The same things were measured in two ways. Each way mixes the same 9 hidden numbers, adds some noise and spreads widely along 5 directions of its own, which tell nothing about the thing.
Some things both ways: the first way, then the second way.
[ 21 -10 -16 -23   6 -40  -6 -38  23 -11  20  -4   5 -22 -14 -11  28   4
  -2 -21]
[  1 -13   1  24  48   6  -2 -12 -23  16  -2 -21  22 -24  31  -3 -19 -22
  11  -4 -29  10 -45]

[-10   0 -15  23   7   8   4  -9 -13  -7 -12   6 -18 -12 -15  -3 -10  -9
 -17   9]
[  3   9  -4 -19 -11   2   4  -4  -1   2   9   7  -8   1   6 -12  -1  -2
   1   0 -17   9  12]

[ -9 -24  30  14  35 -30 -11 -56  18   2  22 -33  10 -17 -23 -11  35  -3
  19   7]
[ 31  18 -11 -40   9   8  -2   9  23  -4  21  11  -4   1  30 -32 -20  22
  -4 -12 -17 -20  17]

[-15   2 -32  -1  10  -9  11  18  -3  -2  13  24 -23  11   8   1 -14 -21
 -11 -17]
[ -3   6  14  32  13  28  26  -9 -30  18   3   4  26 -20 -27   0  -9   3
  13  31  28 -16  13]

[ -4  -4   8  -2  30  -1  -3   0  34  12  35  13  12   3 -14   3  21   2
  15  -3]
[ -1 -11  18  27  34  19  21  -4 -32  25   6  -2  20 -12  19  -1   0 -12
  -1  23  11 -10 -41]

[-32 -16 -59   8  -9  -5  25 -13 -11   5 -15   3  -9 -11  -4 -21   2  14
   3   7]
[ -5  -2 -19 -17 -10   9   0   0  -6 -14 -10 -12 -19  24 -14 -25 -15  -3
  10  -9 -15   8  35]

[-20  -6   2  14   6  12   7  -3 -38 -29 -40 -16 -26   0  -4   9 -54 -54
 -26  25]
[ 12  11 -16 -27   0  -3 -18   7  19  -5   4  -8  -7  30   8 -11  -1  10
   6  -8 -19 -19 -12]

[ 19  17  34   6   9  -5 -10  12 -16   0   6   6 -22  24  16  17   5 -11
 -13 -18]
[ 13  10 -21 -17  38  15  28  28   0  -6  29   4  -7  49   8 -44   3  15
  32  12 -21 -28 -20]

[ 13   4  14 -12  16   8 -15  29  12   5  31   2   3  -2 -10   7  19  10
  -1  -6]
[ 23 -23  26 -13 -10 -18  -4  -9  35  17  13  -9   1  14  16  21  19  -4
  -2  -9  -1  20 -30]

[-11  -4  42   5  22  11  -1   1   7  36 -14 -18   4  20   4  15   4   6
  30  10]
[-12   2  -6  -3  13   6  -1  -8 -15 -10   4   0   5 -16  10 -15  -7   4
   2  -7 -21   7  13]

[  2  -8  13   5  13  -6   0  -8   5  15  -1 -24 -10  13  -8   9   7   8
   9   8]
[ -2 -10   7   3 -13   0 -10 -29  -1  13  -2  -8  17 -37  -3  16   1  -9
 -10 -16 -19  40  18]

[ 58  -4  68 -10 -12   2  -7 -17 -10 -25   0 -54   4  43   1  27  -4   3
 -12  26]
[ -7  -8 -29   8  42  23 -10  19 -15  11  -5 -25  -3  36  37 -22  -5 -17
  -2 -14 -36  -8 -57]

[ -3 -10  33 -28 -22  15  -1   5   6 -12  -6   0  48   1  24   1  -9   1
  28  21]
[-16 -21  17  14  33   8  -8  -5  -5  11 -18 -18   2  -7  37  14   8 -15
 -14  10  31 -15 -56]

[ 12  -4   4   8  11  15   3   2  11  14  -3 -25   7  10 -23   2   9  12
   0   9]
[ -9  18  -9  11 -12  17   3   7 -21  -9  -4   7  -7  -6  -5  -2 -21   5
 -14  11   6  -8  31]

[  5  17  20  14  -6   1  -9  17 -37   6 -16 -17 -23  20  20  20 -12  -8
  -4   7]
[ 11  20   1 -46 -31   2  -7  -1  59  -4  13   1 -10  28 -20  14  25  17
  14  14  14 -10  20]

[-13  16 -53  -5  14 -12   8  13  -8   5  -7  45 -34 -16   0  -7  -8 -18
 -18 -34]
[  6  11  25 -25   8  -2  16 -13   7  -7  24  11  -2  10 -13 -10   9   5
  41  37  14 -26   2]

[ 19  -1 -18   3 -22 -15  -6 -15  -7 -24  -2 -30  10 -11  -3 -13  -1  -6
 -19  -6]
[ 13 -22 -29  18   6 -10 -10   1   2  14 -15 -35   8   0   5  22  -7 -15
 -21 -21 -25  40 -28]

[ 36  -6 -24 -35 -23 -15   8  -2 -11 -26  -5  12   2   5  11  -1   7  -5
 -24 -26]
[ -5 -39  18  14  18  -5  -1 -21 -11   5  -1 -20  12 -16  15   2   6 -13
  -2 -23 -21  46 -11]

[-13   1  -7  -1 -21  19  -1  30   2 -15  13  15  24   9  20   9 -26 -13
   7  21]
[ 21 -16  24 -14 -18   5   4   2  19  10   8   5  -9  17   6   8   8  13
 -21   4  33  -6   8]

[-67 -22  17  12  -6  -9 -12 -30   3  -3 -10  20  28 -28  30   7 -16 -22
  46  38]
[  2 -17   3   0  16  -2 -10 -13  10  21  -3 -12  16 -22  31   8  17  -4
 -17 -22 -15  22 -39]

[  2   0   8  10  -3  20   6   1 -13 -13 -34  13 -17  13  -3  19 -37 -29
 -22  17]
[ -4  10  -1 -11 -14   5   9   8 -10  -9  14  21 -11  15  -6 -12  11  20
  -8  12   6 -14  17]

[ 23  -3  -1 -39 -22  -4  11   2 -13 -21  -6  12   9   5  19  -9   6   8
  -5 -15]
[-19  -6  -1  13  25  10   2   1 -14  -5 -16 -11   2   3   4 -12   0   1
   9   0  12 -17 -18]

[ 23   9  38   3 -17  16  -5   9 -25 -33 -16  -7 -27  10  -2   9 -36 -12
 -35   9]
[ 14  -1  -6 -14   4 -13   4  -4  -3   1  12   5  -1  -5  22 -29 -11   3
   6 -27 -41  17   0]

[ 19   7  19   3  28  12   0  19 -13 -20  13 -14 -27  22 -18   9 -12 -26
 -31  -2]
[ 17   3  -8   5 -10   0  -3   5   6  13   5   1  14   8  -8   3  -2  17
  -9 -11  -6  -6  -2]

[  9  -6  33  -8 -13  -7 -10  -6  16   0  12  -9  18  11  13  19   0  11
  20  17]
[  5  10 -14  11  14  17   8  15 -15   0   5   5   3   2  11 -23 -20  15
  -6 -11 -10 -14   8]

[ -3  -5  39 -14  19  19   3  30  -1  10  12  -1  -3  25   6   5   5   1
   6  -5]
[  5 -18  59 -19   2   5  10 -38  13  11  16  11   7 -39  17   1   6  -3
   8   9  26  11  19]

Other things, the second way, with their names:
<143>: [  1  -7   7  -7  -5 -10 -17 -19   1   3  -1  -5   6 -19  14   8  -1  -5
 -10 -12 -16  15  -3]
<155>: [ 10 -14   1  -5  -7  -3  10   0  -3  -7   5  -7 -13  12   1  -5 -13  -6
  -1  -3 -11  24  20]
<12>: [ 14 -26  25 -34  22   4  -2 -13  13  -3  10 -11 -10  11  27 -15   2  -3
   4   7  13  -6  -7]
<182>: [-22  12 -14  -4  13  19   2  26   0 -20  -6  -4 -19  53  -3 -28   6  14
  20   3  11 -42 -12]
<497>: [  9 -16  30 -37 -41 -25 -12 -22  47   8   5   6  -2   9 -17  28  54  22
 -11   3  39   1  -5]
<228>: [  2 -22 -15   7  19 -14  -8 -14 -12   1  -2 -26   8  -8  13  -9  -9 -18
  10 -32 -59  48 -17]
<188>: [ -2  -6   4   7 -12  -8   3  -2   3   2  -3  -5  -4   5  -2  10   3  -1
  -3  -3   3  14  -3]
<180>: [  4  19  -6   4 -13  12   8  -3  -3  12  -3  11   9 -27  -7  -8 -14  13
  -8  -8   9  -5  30]
<421>: [ 27 -12  -2 -13   5 -10   2  12  34  14   4 -17  -4  37   5  12  13   3
   2   9  15  -9 -42]
<120>: [  8 -12   1  -2  -1  19   3  -2   8   9  -6 -16   1  16  -7 -10 -10  -4
   5 -14   1   9  16]
<391>: [ -4  10  18 -14  11  10  -8  -6  11  -3  12  14   2 -18  34 -14  -3  15
  -2 -10  -2 -17   0]
<27>: [  4  13 -28  11 -13 -23 -20   7 -23  -7   2  12   9 -12   2  12   0  27
 -37  -9 -21 -10 -10]
<313>: [  7   5 -17  -7  15  12  13  13 -22 -16  13   8  -9  13  11 -41 -23  14
   3  -9 -29  -6  23]
<293>: [ -2 -18  -2  -7  -2   5  11  -4  12   5  -2  -9  -1   2  -9   3  24   8
 -10  -7  11  24   8]
<498>: [  2   9 -12  -3 -36   3  -2  -6   5  -8  -2   0   4  -4 -43   3  -6  20
  -1 -15  -7  19  64]
<206>: [ 11  16  12  -3  -3  14  -4  -4  -8 -12  24  16   5 -28  11   7 -24  13
 -16  14  -7  -2  38]
<242>: [-14   8   7  26  -6  -1   0  -8 -12  -5   0  11  16 -37  -4  11  -7  15
  -7 -12  -7  14  21]
<77>: [ 14   7 -12 -13   0   8  25  18  -8  -1   7  23  -3   9 -12 -32   5  45
 -15   5  35 -41  22]
<332>: [-19  -9  -4  17  21   8   9  -8 -27   2  -4  -8   0 -23  25 -10 -12 -21
   0  -8 -29  31  -7]
<401>: [ 12   0  -1 -22   9   6  12  13   6  -6  17  -3 -17  43   5 -12   2  -2
  12  20  -2 -13  -9]
<330>: [ -7   5  10  34  13   1  19   2  -7  20   6  -5  16  -1  -4  30   9 -14
  17  33  13  -3 -46]
<400>: [  0  -6 -14  16   3   2  19   2   2  20 -14 -19   0  -4  -7  22   0 -20
  -5  15  15  22 -19]
<210>: [  9 -17  24 -22 -16  -6  -4  -9  21  -5  11   6 -12 -10  19  12  14  13
 -26  -5  15  17  17]
<221>: [ -6  -3   7   2  -7  -1   9  -2  17  -3  -2  -1  -7 -20   8  16   4   0
 -10  -2  10  26  14]
<403>: [ 15   0   9   5 -21 -25 -13 -24   4  20 -11   5  26 -41 -10  20   3  19
 -16 -11  17  -5  -8]
<252>: [ -1   4  14  -2  14  14  12  -3   2  -7  20  12   6 -24  12  -1   1  15
  -3   8   1   7  21]
<345>: [ -5  24   3  13 -15  11   5   1   6   2  11  19  17 -27 -12   4  -4  26
  -2 -12  -2   0  33]
<25>: [ -8  -1  15  12  12  18  -1 -12 -36  17  -3   3  11  -4  12 -18 -10  -8
   4   6   3 -24 -16]
<245>: [  3   2 -19   1  18  -5   1   8  -9  -4  -6   1   6  -8   8 -17  -3  27
 -11  -9   7 -23  -9]
<212>: [ -1  25   0  -5   5  20  11  -1  -4  13  12   5   6  15  -7 -19  -7  -9
  35  12 -18 -16  -5]
<247>: [  9 -32  13 -21  13 -16 -21 -16   1 -10   0 -16  -2  13  18 -11   6   4
   0 -18 -11   2 -16]
<359>: [  1   0   4   0  -5 -10  12  -5  -7   4  10  10   0 -15   5   5   5   2
  -7  10  -1  13  -3]
<283>: [ 18 -24  13  -1   8 -23   2 -18  -8  31   1 -14  12  16   8   1  15 -17
  14   1 -10   3 -62]
<399>: [ 19 -17  27 -23  -9  -8   8 -26   9  12  15   6   0 -25  16  -3   1  -8
  -4  -3  -6  31  16]
<294>: [  3 -16 -12  13 -24   9  15 -11  -2  36 -32 -16  14   1 -45  12  17   2
 -14  -5  42   8   6]
<219>: [ -7  -2   8  -7  -8  -5  -8  -7   1 -15  -4   0  -6  -6  -1   1  -2  12
  -3  -1  11  -4  18]
<7>: [ -7   4  16   4  23  -5  -3  -7   9  16  13   0  13  -7  32   5  14  -8
  18   1 -17  -4 -56]
<492>: [-10 -14  40  10  19  -2   8 -24 -14   1  11   0   9 -26  14  13  -1 -16
  13  26  11   8 -13]
<396>: [  6 -12   7   0  20  -3  -2  -9  10  23   8  -9  14 -12  31   6  14  -8
  -2 -11 -19  15 -47]
<16>: [ 11   0   0  -4 -19   6   1   5  21   0   0   0   2   4 -17  15   5  23
 -15  -1  22   2  26]

Some of these things the first way, each followed by its name:
[ -2 -10  17  13   3   6  -2   2  -2   7 -19 -27  -9  17  -7  18 -19 -12
  -4  18] : <401>
[ -1 -15  29 -12  22   2  10  -4  12  14  10 -28  17  21  -2  -6  17   2
  18   0] : <12>
[-30 -18 -16  10   0   3  24   2  -7 -14  28   1 -16  13  -1 -27   3  18
   0   6] : <294>
[ 15 -14 -14 -25   1 -13   1 -20  -3 -21 -18  13 -10 -20 -11   4   6 -15
 -24 -13] : <242>
[ 25   6   0 -20  13  20  11  20  -8   1  -4  -3   1  11 -10 -11  15   6
 -14 -19] : <219>
[-24   5  10   4  -7  -6 -15  -1  -4 -10   4  28  13 -19  21   6 -10 -18
  14  13] : <396>
[ 42  21 -21  -3   6  -6  -4 -29  18 -25 -12  15   3 -19 -31  -5 -15 -27
 -34 -10] : <27>
[  4  14  20   7 -19  14  -2  23  -8   4 -10   2   6  24  22  15 -23  -5
   5   8] : <313>
[-30  -9 -41  21  16  -3  -3  -2   5  10  22   4  11 -42 -19 -37  39  15
   0 -20] : <400>
[ 12  19 -13  -3 -12  11   3  12 -16 -18 -15   8   1   0   5  -1 -27 -20
 -17   0] : <143>
[  9   1  27 -11  22  30   3  39  -4  14 -22  -9 -13  21 -10  15 -23 -21
 -12  -6] : <492>
[ -6   2 -13   2  12   3   0  20 -10   0  13   3   7   4   6  -8  14 -15
  -6 -12] : <16>
[ 31   7  23 -11  23  32  17  22  -1 -21  14  -7 -24  43 -24  10 -19  -4
 -26   9] : <25>
[ 11 -22 -15 -14  -2 -21   7 -34  16 -41   4   1 -43 -10 -34  -1 -28  -6
 -35   4] : <283>
[-18 -28  -8  10  36 -11   7 -37   8 -16  20  -9 -14 -25 -36 -23  29   2
 -13  -1] : <180>
[ 30  -9   4 -29 -14 -15   6 -24  -4 -28  -5   9 -14   5   0   2   2   4
 -22  -9] : <497>
[  6  11  16  -4 -21   7 -22  27   3   4 -10   9 -10  -3   9  29 -29  -5
  -6   4] : <330>
[ 28  -1  -1 -32  10   6  20   4  -7 -20  -7 -10  -7  21  -7  -8  -8 -18
 -21 -15] : <247>
[ -4 -20  -6  -6  11   2  14   9 -13  -7  19 -23 -12  19  -3  -2  13   6
  -5   3] : <120>
[-12 -23 -30   1  23 -22  12 -18  10  27   7 -17 -19   1 -17  -2  27  22
  10  -5] : <498>
